The rows of a group lie close to one hidden flat surface of 8 dimensions, which may be shifted away from zero. Surfaces can cross.
In the rows, zero is written as 128.
Some rows, each with its group after it:
[120 136 105 111 124 133 135 144 115 114 117 166  74] | K108
[190 135 108 165 101 139 133 143 144 165 133  71 195] | K327
[132 131 137 164 129 125 173 142  77 151 133  69 166] | K108
[158 123  96 114 128 102 135 161  70 172 112 113 150] | K237
[ 51 163 123 121  60 128 162 167 120 114 117  91 114] | K108
[160  95 112 118  51 109 122 128 154 166 157 104 132] | K237
[125 124 170 130 187 130 149 134  95 141  80 116 151] | K718
[ 97  89 120 125 142 117 149  78 170  90 185 180  98] | K237
[115  66 144  92 113 105 149 114  93 140 124 181 175] | K239
[156 133 140  80 111 100 181 117 132 125 147 174 167] | K33
[ 89 191  79 103 144 132 143 126 124 145 161 117  84] | K237
[126 134 112 157 134 138 135 138 150 122 103 143  87] | K108
[ 94 167 143 155 106  98 170 136 150 124 103 105 107] | K33
[112 144  77 123 157  33 103 158 122 132 142  82  85] | K840
[ 95 126 113 125 124 111  95 136  69 123 134 110  87] | K33
[170 131  96 130  89 142  86 111  97 155 170 103 186] | K239
[144 153 196  98  83 123 114  87 139 142 121 115 157] | K327
[185 121 119  99 134  85 156 168 122 129  73 174 108] | K239
[148  79 135 164 125  86 120 111 126 134 151 105 163] | K840
[ 77 137 167 137 181 114 139 101 148 106 105 155 127] | K237
[128 122 158 106 126 181 128 102  58 146 141 130 210] | K840
[136  82 131 164  85 117 136 130 113 167 124  93 186] | K239
[111 174 128 139 119 168 112 108 130 106 144 119 102] | K718
[ 71 120 132 156 124 153 120 141  96 132  88 129 157] | K239
[ 64 143  72 141  93 135 157 161 164 124 141 123 125] | K239
[100 178 159 116 141 133 149  94 122 104 155 117 156] | K108
[159 133 108 133 136 113 144 128 115 178 153  81 145] | K237
[116 176 119  93 151 125 169 126 148 131 109 183 157] | K239
[153 128 143 107 124 157 119  46  87 162 164 161 171] | K327
[124 169  98 114 134 147 181 156  91  69 165 145 119] | K108
[128 137 136 153 122 152 135 174 152 166  96  63 178] | K840
[ 95 122 155 123 134 145 124 107 141 109 122 163 131] | K840
[155 111 152 175 119 119 128 104 196 140 105 124 108] | K108
[126 102 123 140 113 110 136 190 145 174  84  69 151] | K840
[175 146  90 146  69  99 151 120 161 170 140 130 113] | K327
[112 155 146 139 146 130 143 133 205 108 115 119  79] | K33
[116 180 165 141 146 125 182  80 169 158 105 147 146] | K33
[149  74 197 152  82  97 138 127 119 172 100  54 149] | K327
[124 108 116 110 140 154  98 168 108  91 157  98 161] | K33
[145 136 112  90 113  97 168 179 149 114 136 121 111] | K33
[147  76 158 162 143 108 110 150 181 108  83 123 153] | K718
[168 102 104 144  98 139 164 149 134  86 163 149 135] | K108
[132  82 112 111 111  91  82 159 107 143  96 135 177] | K718
[107  99 163 123 130 130 118 123 102 142 122 110 180] | K840
[147 148 109 106  71  89 120 149 138 139 116 128 151] | K327
[121 196 126  92 132  95 143 122 144 151 119 129 121] | K239
[181 103 155 179 125 146 157 122 191 155 129  99 182] | K33
[167  94 145 126 144 159 108  92 108 143 162 132 199] | K33
[ 88 110  86 131 173 105 111 188 109 113 112 108 106] | K327
[106 135 119 135 187 157  93 143 139  95 130 125 163] | K327
[143 135 162 149 139 135 172  99 135 184 113 105 180] | K33
[ 97 220 100 130 129 144 111 141 132 132 112 109 169] | K327
[103 103 133 119 117 137 117 101  88 150 133 149 186] | K237
[154 104  89 181  92 169 146 163 151 128 116 140 126] | K108
[162 127 143  94 139 152 108  64 160 103 175 196 119] | K327
[166 156  63 140  60 150 119 169 151 165 119 121 167] | K237
[126  89 156 135  72 104 168  90 148 152 133 146 141] | K718
[ 67 179 115 142 139 157 122 141  96 141  68 148 172] | K237
[167 104  76 133 112 131 131 162 137 164 122 135 141] | K840
[116 199 135  99 141 166 139 123 112 105 138 122 123] | K840
[150 137  84 150 136 139 134 156 151 103  95 193 165] | K237
[145 117 103 147 104 154 108 140  87 140 129 122 174] | K239
[109  90 205 129 103 165 149 105 154  94 118 155 140] | K840
[123 186 107 120 130 154 104 117 160 104 138 151 119] | K718
[126 125 112  98 108  91 173 132 118 170 131 140 161] | K239
[101 126 131 160 101 119 166 163  86 159 103  70 123] | K108
[143  80 199 168 136 137 150 113 146  94 125 104  80] | K718
[145 178 103 128 146 144 130 140 155 129 120 133 140] | K718
[154 111 122 138 138 160  66 125 115 108 137 128 173] | K718
[110  68 167 175  66 158  86  93  99 108 160  89 116] | K718

New rows, each followed by its group:
[164 126 138 131 154 164  82 110 160  70 147 169 131] | K718
[147 126 129 179 101 143 155 123 188 137 119 127 187] | K239
[ 98 161 121 126  98 120 118 119 188 116 123 156 124] | K718
[ 42 116  99 141  85 144 124 140 116 121 143 117 134] | K239
[178 101 152 126 145 159 115 101 141  78 159 156 120] | K718
[138 100 160 120 141  67 153 139 125 159 116  88 108] | K237
[121 102 148 165 141 117 141 119 208  76  98 191 133] | K237
[183 138  74 131 133 142 130 134 139 131 144 162 177] | K237
[144 101 131 119 114 104 153 159 130 134 126 100 133] | K33
[ 99 129 154 172 153 166 101 138  74 129 106  56 128] | K718
[ 89  91 119  79  85  65 157 136 130 129 140 144  95] | K239
[148 170 126 134  95 125  80 101 136 142 150  86 141] | K239
[107 127 172 100 113  74 169  96 129 175 117 119 164] | K239
[129  50 109 155  98  81 169 148  92 172 133 100 129] | K237
[ 84 114 144 138  88 143  77  87 134 110 162 118 152] | K239
[111 137  81 106  93 130 147 127 132 142 170 143 164] | K239
[117 126 126 168  80 120 114  99 122  80 153 152 148] | K33
[151 134 130 121 113  88 190 163 161 146 115 107 104] | K33
[121  84 158  78 162 107 155 165 116 160 108  88 114] | K33
[154 117  95  91 133  94 103 172 122 127 113 139 112] | K718
[114 112 149 150 126 129 149  78  39 125 158 132 135] | K840
[134 172  50 172 205 152 180 146 139 108 136 162 138] | K237
[ 79 130 148 100  83  74 164 109 143 165  97 165 143] | K718
[ 89 113 127 100 120 115 155 114 139 115 126 180 148] | K239
[134 164  82 121 118 129 117 144  95 114 154 120 120] | K33
[132  81 185 148 156 122 111 123 159  92  95 145 146] | K718
[132  77 151 148 140 133 113  98 138 138  90 178 108] | K108
[134  60 127  89  80  84 131 116  99 142 153 152 155] | K239
[ 86 102 138 145 147 112 151 111 172  79 112 199 117] | K237
[154 170 117 134 150 191 109 110 103 113 156 124 145] | K718
[ 74  73 157 152  60  96  94 121 158 124 102 118 134] | K718
[154 189 143 142 132 134 162 104 154 109 178  83 182] | K108
[ 92 170 145  80 127 111  63  96  65 127 128 120 113] | K239
[168 113 130 106 146 107 115 160  50 144  66 164 132] | K239
[133 100 161 169 131 147 102  92 149 117 142 127 151] | K33
[ 71  70 113 179  95 132 150 132 139 117  98 168 158] | K237
[155 117 143 116 142 128 110 103 140 112 116 176 183] | K237
[170 176 140 104 148  58 162 124 146 122 159  87  85] | K108
[160  82 112 179  65 133  80 146 177 107 144 102 138] | K718
[ 92 128 104  97  79 101 132 129 142 143 147 126  75] | K237
[129  72 105 132  69 173 131 146  90 114 139 176 174] | K108
[117 136 150 132 107 130 131 106 172 103 136 144  95] | K718
[135 137 179 165 116 171 147  87 138  94 153 121 161] | K840
[ 94 164 182 150 149 167 155 102 203  88 128 137 186] | K33
[ 99  69  68 143 101  97 172 157 113 119 139 167  94] | K237
[171 101 152 106 112  88 114 136 166 116 105 161 136] | K237
[143 119 114 152 145 163 155 130 132  86 135 172 125] | K108
[151 156 118  88 106 102 162 123 168  84 155 187 119] | K33
[151 130 141 117 139 112 167 118 130  74 162 153 113] | K108
[176 129  64 135  86 135 119 176 110 155 105 153 179] | K237
[130 152 147 142 118 159 128  41 139 150 145 165 161] | K327
[141 124 134 136 175  86 158 131 110 116 107 134  53] | K108
[131  70 116 119  65 151  88 118 112 174 114 157 158] | K108
[139 140 144 180 146 200  81 112 125 115 140 100 179] | K718
[ 52 152 166 162  98 156 119  99 122 121 122  96 105] | K718
[ 76  89 139 139  91 119 158 156  76 135 100 112 121] | K108
[108  86 122 110 110 117 149 168  85 171  94 117 111] | K840
[174 146  99 151 109 132 154 157 128 154 137  80 114] | K718
[160 125 165 120 131 121  93 102 131 107 106 173 144] | K239
[132 107 124  81 128  93 154 195 128 110 133  97 104] | K33
[125  85 133 176 136 127 166  94 131 157 155  94 168] | K237
[133 209 132 108 132 122  87 111 169  97 121 142  91] | K239
[203 144 135 121 167 165 164 121  91 123 166 118  97] | K718
[151 173  91  97 129  87 130 155 109 173 120  89  65] | K108
[201 127 147 108 119 134 106 143 165 116 153  96 148] | K327
[177 149 123 124 162 140 119 110 154 123 135 158 182] | K237
[ 66 119 155 127 145 139  77 106  77 148  91 139 218] | K718
[121 115 126 167  82 122 135 126 122  86 149 120 173] | K33
[ 90  82 154 125  88  97 122 114 102 154 127 111 155] | K239
[ 58 165 146 131 169 147 115 143 118 121 107  87 103] | K33
[133  83 145  66 123  99 162 170  92 117 141 118 172] | K33
[191  62 107 147  91 120 160 142 158 132 131 167 183] | K239
[158  90 164 143 137 164 129 104  68 123 155 104 118] | K718
[166 114 111  94  85 151 109 108 106 137 166 163 180] | K108
[ 51 153 168 134 105  99 177 135 112  97 102 112 155] | K33
[ 87 138 126 104 152 124  99 114  86 168  80 160  73] | K108
[135  69 175 121 154 112 137 117 143 123 138 111  51] | K327
[166 174 133 108  77 119 129 112 116 183 134  96 154] | K327
[136 196 103 121 148 154 121 134 127 147 138  97 117] | K327
[107 108 189 138 131 141 129  85 152  99 123 154 126] | K718
[127 163 127 167 131 155 111 115 154 170  93 111 131] | K108
[162  30 116 169 110 116 154 117 139 121 145 174 181] | K237
